All rows are made from the same 9 directions, up to rounding. Whole rows:
In the rows, zero is written as 128.
[[148 108 126 124 169 111 141 125  97 123 168 112 100 110 109  84 112]
 [169 138 122 119 120 144 109 137  86 147 151 145  71  63 144 141 131]
 [113 133 101 145 147 125 129 118 162 121 144 169 115 108  99 172  87]
 [121 134 130  82  65 119  93 117 171 108 170 184  86 122 176 141  77]
 [ 14 150 152 150  68 158  81 129 141 106  78  93  88 192 138 151  71]
 [129 113 144 142 132 109 141 141 108 105 125 128 126 141  95  91 117]
 [104  95 126 112 128 137 138 133 160 133 104  96 152 145 127 116 161]
 [132 143 111 164 127 111 135 153 105 119 153 141  96  89  98 123 105]
 [127 177 114 168  64 150 130 151 159 113  83 172 169 134 133 188 148]
 [114 143 114 138 165  87 131 130 125 195 129 107 164 105 131 150 158]
 [119 170 113 145  84  67 133 167 134 160 150 122 163 108 159 117 156]
 [152 141 153 146 107  96 113 163  72 160 107 165 115  83 110 137 146]]

The start of a row, then its end:
[136 117 162 101 148 149 112 105  85 147 111  85 122 154]	[155 107 145]
[ 98 153 176 142 114 182  93 106  68 109  79  86  96 191]	[144 129  99]
[148 100 117 136 152 131 160 143 129 122 120 111 150 118]	[ 98 103 165]
[171 117 130 152 172 106 159 142  90 137 123 132 154 108]	[ 84 107 157]
[107 113 153 110  79 130 111 134 121  71 152 125  70 156]	[137  73  74]
[ 90 119 102 141 174 117 150 123 146 144 140  64 150 140]	[117 111 138]
[190 147 139 120 190  94 153  70 115  83 201 165 157 178]	[130  90  64]
[143 166 134 153 126 169 109 115  88 121 112 143  99 125]	[131 168 106]
[104 155 184 165 141  63 115 131  56 136 112 130 138 172]	[98 98 87]
[146 160 117 128 146 168 123  90 127 118 141 125 129 147]	[157 157 110]
[144 117 123  99 184 149 122  93 116 171 136  95 127 116]	[152 143 149]
[117 141 142 120 113 114 108 121 130 139 125 149 126 135]	[142 145 111]
[113 146 156 137 120  94 121 135  89 137 127 101 137 156]	[139  93 124]
[140 133 121 148  87  96 158 174 146 124 110 137 186 124]	[120 107 181]
[ 90 204  63 168 117 178 110 123 111 115 204  54  39  96]	[178 143  70]
[ 45 128 107 125 101 114 103 147 168 172 120  93 110 109]	[145 156 131]
[124 185 132 138  56 112 109 124 178 111 116 217 168 154]	[157 192  99]
[141 173  71 172 163 132 148 118 150 131 163 151 139  94]	[113 182 108]
[104 160 103 113 165  64 114 105 148 200 184 120 145 104]	[167 155 114]
[100  81 168  62 132 105  95 114 149 203  77 127 157 135]	[154 151 175]
[137  93 121 123 100 164 147 155 131  85 123  95 107 125]	[119  79 153]
[171 130 166 128 146 157 126  99  85  92 111 154 124 165]	[116 121 105]
[113  97 108 139 147  78 151 170 129 160 141 104 131  79]	[ 91  95 160]
[121 144 113 107 141 177 121  78 154  99 158 100 116 170]	[173 136  93]
[133 141 132 114 158 138 127  91 116 125 154  92 132 163]	[160 111 112]
[186 101 128  97 124 181 133 107 145  83 132 174 111 124]	[129 136 125]
[140 101 117 110  96 222 117 133 136 100  97 116  76 106]	[137 147 151]
[154 172 113 171 170 126 144 124  88 152 129 114 156 117]	[120 149 143]
[154 162  95 157 123 109 164 123 156  59 195 158 143 147]	[121 101  77]
[125 165 125 134 107 103 119 135 109 137 162 115 118 123]	[161 114 115]
[117  99 135 164 134 128 163 151 140  86  86 132 162 158]	[ 60 105 137]
[158 185 106 175 173 109 149 111 105 128 162 141 156 128]	[118 146 104]
[158  93  99 159 130 183 157 172  88  77 140  95  52  69]	[ 75  81 139]
[166 164 127 148 111 101 134 154  86 144 144 133 137  99]	[141 115 152]
[177 154 113 119 146 199 125  85 132 117 127 144 132 134]	[160 180 131]
[ 81 111 145 158 132 132 129 144 119 124  75 106 132 152]	[ 82 126 129]
[113 143 108 109 156  88 126 118 130 179 180  76 136 114]	[172 111 138]
[ 95 148 115 138 104  93 142 138 155 108 162  95 152 163]	[149  87 113]
[ 94 140  96 139 120 210 101 137  99 148 122  48  44  82]	[155 154 139]
[ 35 192 155 175 136  98  96 109 108 170  83  90 163 197]	[137 170  93]
[118  91 150 106 156  80 128 121 152 162 104 164 169 134]	[100 140 140]
[125  91 186 126 149  99 111 131  70 132  97 152 100 135]	[ 77 104 103]
[130 130  95 148  98 100 149 178 130 119 167 115 108  80]	[119  90 140]
[205 125 100  99 156 156 155  91 154  92 184 157 138 123]	[150 123 123]
[158 149 164 129 153 134 110  96  83 142 104 160 138 148]	[130 158 115]
[ 67 158  74 149  69 137 138 170 183 138 133  58 144 118]	[169 130 168]
[ 80 201 148 180  75 110  95 162  47 140 128  73  85 136]	[156 106 102]
[134 130 155 112 102 122  92 140  95 168 103 156 100  94]	[140 155 140]
[109  96  75 106 154 150 161 114 208 115 159  78 153 135]	[141 115 149]
[103 193 125 169 154 135 120 104  87 138 139  75 132 164]	[151 138  99]
[ 46 129 118 127 150  91  99 122 158 198 117 112 126 113]	[127 178 115]
[152 134 135 114 166 109 125  97 137 165 121 168 170 128]	[131 171 136]
[128 120 124 152 161 115 152 116 159 105 113 171 169 152]	[ 76 148 108]
[139 117 134 141  94 123 137 173 108 128 105 126 126 102]	[111 106 167]
[ 60 124 113 124 122 102  98 139 145 168 143 112  82  93]	[130 149 102]
[171 128  67 159 224 129 181  97 158 102 188 150 149 106]	[ 77 142  99]
[176 161 155 171 159  98 161 118  68  84 142 136 171 181]	[101  76 105]
[132  89 127 121 170 154 134 123 106 126 128  94  94 114]	[102 106 131]
[179 135 134 127 140 134 128 123  97 134 130 160 124 104]	[125 140 136]
[126 116 132 116 107 124 130 125 160  96 133 160 130 146]	[123 123 106]
